The rows of a group lie close to one hidden flat surface of 8 dimensions, which passes through zero. Surfaces can cross.
(in the rows, 128 means zero)
Known rows, each followed by its group:
[147 112 146 123  96 145 136 142 155 171 174 123 130  90 101 160  65] => (5)
[121 124 116 108 126 152 103 127 126 120 109 137 136 142 133 152 143] => (5)
[ 85 141 122 132  98 118 157  74 105 125 129 128 132 122  99 102 121] => (5)
[156 171 117 120 117 145 126 139 128  85 109 144 132 179 148 141 112] => (6)
[107 161 123 108 127 143 165  77 116 132 139  98 113 146 103 120 128] => (8)
[130 133 135 145 158 118 116 157 142 112 113 131 148 145 132 129 148] => (6)
[113  86  94  68 149 153 103  96  83 128 108 135 117 104 160 117 160] => (7)
[116 170 163 169  97 139 152 107 106 123 166 117  94 114  79 142 133] => (6)
[108  91 106  96 109 137 157  74 151 172 121 110 156 141 137  93 114] => (1)
[192 159 155 163 122 111 100 175 109  85 162 107  69 137 102 173 103] => (4)
[113 127 115 108 127 113 101 144 124 157 135 154 118 111 118 142 138] => (3)
[115  75 115  85 138 139 134  81 109 155 142  95 117  77 122 113 112] => (4)
[121 136 134 138 109 142 127 103  89 117 126 132 100 127 124 130 172] => (0)
[ 98 140 139 129 172 177 140 110 101 103 115 111 117 114 147 119 174] => (1)
[131  90 115 109 129 109 101 144 143 133 128  98 121 122 128 122  84] => (5)
[148 184 154 141 102 175 154 114 106  94 143 110  94 147 114 155 122] => (2)
[151 139 155 155 126 130 140 166 151 154 157 156 134 102 136 143 106] => (2)
[137  52 106  85  99 147  55 134  98 156  87 127  80 118 177 144 174] => (0)
[ 85 118 149 114 113 169 145  92 136 125 125  46 103 130 121 115  85] => (7)
[ 93 106 126 114 143 121 114 145 132 178 147 102  95  81 128 127  87] => (3)
[109 107 148 151 161 124 175  68 111 128 138  64 114 118 109  80 151] => (1)
[115 158 140 122 101 155 160 111 141 128 138 101 123 143 118 126  79] => (8)
[111 156 125 129  87 132  86 170 138 115 122 162 147 134 110 165 107] => (2)
[132 129 120 124 113 112 134 134 141 143 140 141 143 123 120 123  89] => (0)
[112 115 126 122 116 119 118 121 116 128 133 112 115 108 112 129 113] => (2)
[111 109 111 106 103 125 146  85 112 146 133 127 122 105 133 102 107] => (6)
[159  90 132 132 213  97 117 176 157 136 142 107 144 108 147 115 111] => (0)
[127 138 151 151 112 129 185 100 128 153 166 131 118  91 120 108  98] => (7)
[129 147 115  94  57 152 108 130 124 127 132 123  89 140 129 151  62] => (4)
[127  89 106 110 147 106 115 128 158 103  83 106 184 165 146 101 113] => (3)
[112 104 112 121  81  82 101 129 136 180 144 153 132 102  95 131 119] => (7)
[115 139 120 112 119 145 100 147 140 107 104 113 126 160 143 132 104] => (4)
[135 121 117  96 121 152 114 121 125 125 117 133 143 138 129 149 139] => (4)
[103 101 117 116 148 141 103 160 175 163  91 150 183 141 144 131 146] => (6)
[127 109 149 146 143 127 152 123 129 151 158  95 102  86 125 116 120] => (7)
[162  61  97  77 108 136 104  92  84 139 117 133 103  94 165 133 159] => (3)
[134 120 121 124 120 118  85 143 118 103 106 133 131 139 127 147 140] => (8)
[140 121 133 139 158 112 121 139 145 100 128  92 146 141 114 135 112] => (4)
[101 121 125 111 136 163 150  99 135 143 115 138 145 120 149 103 140] => (4)
[126 144 136 137 121 130 130 116 120 101 125 101 119 147 109 130 118] => (1)
[165 102 136 136 146 115 112 179 158 166 145 134 124 113 145 139 119] => (7)
[155 124 119 131 125 129 142 113 123 158 128 149 132 140 122 129 185] => (1)
[137  90 152 151 111 116  97 161 111 102 133 123 111  79 144 133 110] => (8)
[183  96 144 126 143 131 110 177 144 145 148  99  83 103 150 151  89] => (7)
[111 122 131 126 153 124 155 103 122 138 144 128 134 101 121 111 131] => (0)
[184 134 123 126 129  85  99 150 111 109 164  81  67 142  83 162  79] => (8)
[110 115 140 125 146 139 154  92 121 118 125  79 118 127 131 104 117] => (2)
[136 143 116 114  98 147 128 111 119 130 123 148 125 149 132 142 135] => (2)
[136 192 146 136 208 191 171 131 117 106 138 154 152 128 136 148 190] => (0)
[141 131 145 107 135 173 120 171 171 132 125  92 113 142 158 147  60] => (3)
[116 130 137 164 145 101 158 134 157 137 133 146 171 127 132 103 135] => (8)
[112 103 106 109 142 108 159  84 123 139 124 126 143 114 150  68 118] => (6)
[126 125 141 124 163 161 112 159 157  87  96  88 149 162 154 128 101] => (8)
[ 74 152 168 152  83 175 170 105 165 160 133  80 128 141  96 117 102] => (7)
[128 134 135 134 150 142 133 126 125 111 123 120 132 136 128 128 151] => (4)
[ 90 167 104 140  66  76 128 107 140 126 114 183 187 161  75 121 134] => (6)
[120 141 104 117 141  89 100 122 105 105 123 156 146 134  96 140 153] => (0)
[ 97 167 135 159 144  99 136 155 158 147 135 148 155 134 100 116 123] => (3)
[136 139 136 139 135 164 148 133 139 138 132 138 130 134 146 129 151] => (1)
[110 144 108 102 118 132 135 103 115 133 145 137 132 114 105 135 109] => (0)
[203 141 164 180 168 123 172 184 149 149 157 145  98 122 187 113 120] => (5)
[141  74 116 111 134 106 124 126 140 169 129 116 130 108 137 111 111] => (1)
[100 128 125 114 111 129 142  84 113 117 132  98 115 127 109 113 107] => (8)
[108 103  99 126 101  76 140  69 103 144 128 157 151 101 107  95 154] => (3)
[139 155 131 156 109 112 137 140 131 143 144 171 129 124 126 132 135] => (4)
[106 136 125 147 114 102 126 115 133 113 111 119 149 145 112 110 130] => (0)
[150 113 118 115  87 137 150  70  96  90 122 125 129 134 136 119 134] => (3)
[164 119 105 109 122 119 140 121 140 144 128 132 127 154 146 123 124] => (2)
[137 125 119 129 115 101 128 127 119 140 136 137 108 118 143 107 114] => (5)
[148 132 117 106 120 143 113 119 109 103 125 116  97 138 139 136 116] => (6)
[181 152 147 147 164 165 147 163 129 124 133 156 121 133 168 140 171] => (6)
[145 120 102 118 145 106 132 135 149 130  93 142 162 171 142 110 158] => (2)
[139 105 113 126  78  79 139 101 120 147 153 144 127 102 102 112  92] => (3)
[101 144 104  96 129 149 121 122 145  90  63 108 148 200 169  97 105] => (5)
[ 57 130 118 126 111 104 127  76  88 111 124 125 128  97  98 102 118] => (1)
[113  97 136 108 134 167 183  49 134 149 125  50 119 138 131  91 125] => (1)
[149 151 124 118  84 146 161 102 123 135 142 132 112 146 123 134 106] => (2)
[141 160 121 127 132 135 122 128 107  98 121 153 132 147 132 138 155] => (7)
[113 137 110 155 129  40 107 145 152 101 109 142 175 171  96 108 115] => (5)
[107 122 143 154 137 122 153 100 126 144 148 137 157  98  89 124 170] => (5)
[174 183  95  99  84 113 159 126 140 201 177 166 115 160  81 154  97] => (8)

New rows, each followed by its group:
[134 167 122 116 136 143 153 111 138 136 134 127 137 168 112 128 141] => (8)
[131 132 121 108 149 150 117 129 131 110 114  84 115 154 131 139 118] => (8)
[ 90 146 148 140 104 163 161 104 138 116 124 116 144 128 134 108  99] => (8)
[157 141 114 132 146 121 173  68  91 138 132 148 106 150 130 108 221] => (2)
[121 114 124 124 123 105 106 138 107 127 142 132 107  92 121 131 109] => (1)
[ 84 102 145 112 113 167 107 121 128 188 135 126 111  87 109 157 170] => (6)
[111 111 126 122 138 127 169  86 131 173 150 122 127  97 130  98 136] => (8)
[151 150 119 133 116 102 109 151 133 104 142 138 133 143 100 154  92] => (0)
[139 153  96 110  43 103  99 106 122  98 116 120 130 204  70 160 106] => (1)
[108 169 126 134 138 125 154 114 134 102 138 124 153 137  97 122  98] => (0)
[162 125 148 149 161 129 169 146 160 140 142 107 138 133 147 110 114] => (2)
[170 107 133 137 116  99 142 111 113 152 183 136 117  75  84 144 117] => (4)
[162 113 146 153 125 114 181 106 127 162 193 135 131  71  88 132 102] => (4)
[133 145 132 138 130 124 143 123 147 104 129 111 154 146 102 130 106] => (4)
[160 101 129 136 132 107 136  84 130 112 114  56 119 196  97 124 159] => (1)
[150 142 112  89 112 180 125 131 138 144 115 170 151 146 138 168 152] => (4)
[ 64 161 120 130  91 132 133  78  76 102 104 140 104 137 116 107 169] => (4)
[162 119 143 145 134 134 111 158 115 122 142 135 100 104 143 149 139] => (8)
[119  95 127 128 130 102 115 145 160 167 128 119 143 117 126 119 119] => (7)
[182  69 126 123 171 118 124 141 132 170 142 106 107 108 149 131 168] => (1)
[107 124 130 158  86  85 144 106 135 125 136 105 134 132  98 104  85] => (0)
[146 120 130 129 123 149 106 165 141 135 110 176 149 122 170 145 143] => (8)
[121 112 164 162 144 162 171 120 145 147 120 107 117 121 167  94 154] => (0)
[ 99 118 112  84 119 159 159 118 191 158 100 141 208 145 151 110  87] => (4)
[102  99 116 120 153 118  99 126  95 141 110 140  95 102 157 106 188] => (4)
[125 152 120 124 115 148  88 143  86 106 101 151  83 147 144 154 186] => (4)
[134 133 144 126 120 187 186  93 147 159 131 124 130 141 142 123 145] => (1)
[172 120 144 152 161 108 114 126  94  96 157 104 103 103  94 158 167] => (4)
[133 149 133  95 110 198 152  72 108 101 144 101 134 132  97 165 130] => (4)
[ 74 106 130 141  99 108 131 104 125 107 108 134 160 108 120  95 119] => (8)
[107 184 148 140 109 161 129 114  66  79 148 136  78 109 106 150 143] => (1)
[110 132 116  97  73 145 129 128 146 150 127 135 119 130 140 119  68] => (4)
[133 114 121 123 119  88 122 125 134 136 144 108 126 125 107 121  83] => (8)
[191 138 110 132 134 110 114 132 102 119 132 151 102 159 130 148 191] => (2)
[156 178 125 165 119 103 135 141 115 103 121 162 114 161 143 120 147] => (5)
[156 109 134 127 163 123 105 140 113  99 136  89 105 121 121 146 130] => (4)
[116  88 123 131 137 101 132 115 128 153 133 130 135  91 134 105 127] => (8)
[111 142 125 142  81 112 117 143 168 111  87 138 171 191 128 116 104] => (0)
[143 133 135 128 111 135 127 153 134 154 141 146 107 117 146 137 110] => (4)
[131  35 110 113 135  86  63 173 140 132 104 139 152  83 171 124 109] => (8)
[121 116 125 133 130 121 128 192 197 174  98 154 150 144 199  92  77] => (4)
[112 103 125 117 176 146 169  85 132 149 113 114 146 123 155  79 172] => (2)
[123 116 108  86 136 144 118 117 118 147 131 138 126 102 135 140 122] => (0)
[128 151 121 128 102 116  92 141  90 102 146 165 100 110 107 160 137] => (1)
[ 64 171 136 119 134 176 143 113 125 134 126 119 113 130 115 130 129] => (3)
[110 153 100  96 102 142 158  74 114 165 140 149 123 131 112 116 144] => (8)
[164 138 133 145 153 131 147 148 145 158 148 146 125 127 137 139 138] => (8)
[143 116 155 155 106 140 150 128 134 160 140 133 104 112 152 119 139] => (0)
[121 100 135 135 137 115 138 108 114 177 156 151 137  72 102 131 173] => (5)
[188 114 118 133 107  86 105 169 144 142 140 158 133 124 131 148 105] => (3)
[ 71 180 171 172  87 181 186  99 144  73 109 127 175 151 134 101 118] => (8)
[151 109 128 123 181 151 117 135 150 112  86  79 143 190 147 133 172] => (1)
[ 91 144 154 172 147 130 152 137 110 143 119 141  88 116 172  80 170] => (4)
[111 120 137 123 131 145 140 135 147 139 128 120 138 116 140 124  99] => (2)
[ 30 161 134 128 134 159 100 135 139  58  68 108 175 162 113 128 119] => (2)
[134 120 115 125 143 123 158 104 119 138 129 144 135 111 147 100 138] => (6)
[122 126 100 102  97  89 104 135 152 125 118 122 150 160 103 130  73] => (8)
[140 143 110 122 104 127 124 126 109 125 123 151  98 136 150 120 124] => (5)
[145 142 164 151 136 178 128 182 163 160 126 124 121 150 136 163 156] => (7)
[119 117 121 105 120 143 111 126 134 137 118 133 135 124 125 142 132] => (5)
[159 145 140 131 147 164 170  95  88 118 144 142  90 114 156 119 160] => (6)
[216 158 134 137 128 142 166 118 120 109 152  96  78 180 134 137 118] => (2)
[150 118 121 130 137 110 117 138 116 134 131 139 106 123 148 125 142] => (5)
[118 131 133 132 153 131 139 119 126 119 137 111 126 118 123 125 126] => (0)
[155 116 105  94 133 107 108 132 111 138 147  99  92 128 111 147 109] => (8)
[107 153 118 144 161  98 136  95  98 111 136 149 152 123  92 120 179] => (0)
[172  99 151 150 169 127 168 139 164 148 164 113 158  95 124 127 108] => (4)
[158 117 116 114 133 119 148 110 133 136 130 111 116 148 138 115 123] => (2)
[104 139 138 121 205 157  83 176 116 135 114 127 101 118 146 155 204] => (3)
[128 159 144 178  98  86 146 137 139 121 132 153 150 148 105 114 138] => (0)
[116 132 112 113 111 127 129 113 121 125 121 126 122 135 138 109 111] => (5)
[147 137 128 123 112 137  98 179 133 148 114 170  95 135 168 144 137] => (4)
[ 99  82 143 141 177 126 121 127 134 170 125 118 135  83 127 116 192] => (6)
[148 140 121 112 162 140 155 118 129 164 146 126 112 141 124 129 155] => (8)
[152 139 137 148 135 117 140 150 144 110 129 105 109 144 148 109  79] => (5)
[142  75 115 100 156  98 113 108 149  93 133  60 185 131  72 139  73] => (4)
[135 159 102  61 122 182 124 107 120 127 118 102  91 175 120 160 118] => (8)
[119 108 134 133 115 147 136 113 114 140 127 113 106 114 143 115 144] => (0)
[147 107 119 103 121 131  90 176 143 133 139 126 110 108 146 157  62] => (1)
[120 154 132  94 141 223 128 143 113 172 126 176  94 108 168 161 191] => (3)
[ 93 120 125 119 121 122 127 134 129 142 150 148 132  72 140 111  76] => (1)
[197 106 108 107 179  95  87 177 129 154 148 101  83 135 121 164 124] => (8)
[ 59 148 145 119 133 183 107 125 118  99  99 124 140 117 131 141 150] => (2)
[108  97 143 114 128 159 161 116 144 172 148 107 116  67 148 107  82] => (2)
[123 111 142 129 117 154 132 133 124 127 126 121 117 103 145 130 109] => (8)
[184 176 162 175 168 147 143 146 114  93 146 147 130 143 111 174 197] => (4)
[123 128 120 109 109 153 114 128 130 116 101 127 132 155 138 141 132] => (0)
[105 119 130 102 137 142 114 137 132 152 135  95 101 103 129 127  88] => (3)
[127 147 129 121 116 153 171 109 162 152 130 150 179 135 131 126 115] => (4)
[144 142 133 135  95 135 150  90 101 131 145 108  91 133 105 141 143] => (1)
[115 212 166 179  72 154 165 127 122 130 158 199 134 117  98 158 154] => (2)
[ 86 115 149 137 124 158 134 119 142 177 120 110 125 124 115 124 176] => (7)
[138 150 132 161 101  71 122 137 130  96 147 105 113 145  95 118  65] => (5)
[143  97 116  97 169 115 124 160 172 156 144 125 168 105 145 122  60] => (0)
[149  99 148 148 148 107 138 121 116 118 153  59  90 114 113 121 106] => (1)
[108 142 149 152 162 147 151 127 112 127 139 139 122  92 141 114 139] => (1)
[ 93 182 153 154 121 144 141 137 133  88 136 119 132 117 124 121  67] => (1)
[107 139 130 139 100 110 118 144 144 121 127 133 150 124 107 134  92] => (2)
[110 100 139 112 179 140  90 142 137  86 104  59 145 148 115 146 138] => (5)
[152 101 101 115 142  97 151  94 103 141 136 153 124 100 153  90 137] => (6)
[157 115 120 106 174 158 113 159 134 155 126 162 132 111 166 153 169] => (0)
[140  90 132  89 158 183 145  97 109 131 144  76 111  95 132 144 127] => (4)
[121 125 157 165 162 123  91 197 151 114 128 127 143 107 124 147 113] => (2)
[105 123 124 100 155 143 144  93 110 117 142  89 115 104 120 120 110] => (0)
[152  98  99  93 149  77 127 100 102 177 179  78  69 103  87 123  96] => (8)
[112  90 153 179 142 105 114 146 106 110 116 165 147  70 150 111 184] => (8)
[130 160 141 166 117 114 157 170 176 179 125 205 159 141 170 101 136] => (4)
[141  85  99 105 119  67  73 144 135 108 125 100 139 140 100 143  78] => (4)
[115  86 119 139 124  74 114 123 130 147 115 135 146 121 127  97 145] => (0)
[119 141 120  94 154 148 119 133 143 102 113 101 152 149 127 138  89] => (0)
[ 66 108 127 123 136 127 125 131 158 129 100 116 182 118 136 100 103] => (2)
[129 131 158 148  83 183 155 108 118 135 123 112  87 129 161 123 158] => (0)
[126 112 116  96 104 145 136  91 107 142 147 117 109  93 112 135 107] => (4)
[ 83 147 133 126  76 123 154  98 163 114 131 101 172 154  88 114  49] => (5)
[115 101 133 122 157 145 157  89 130 131 112  73 132 141 131  97 152] => (1)
[137 142 107 113 115 102 138 114 132 161 151 141 128 134  97 128 114] => (8)
[133 129 124 114 162 125 137 125 122 118 162  99 123 100 107 135  83] => (0)
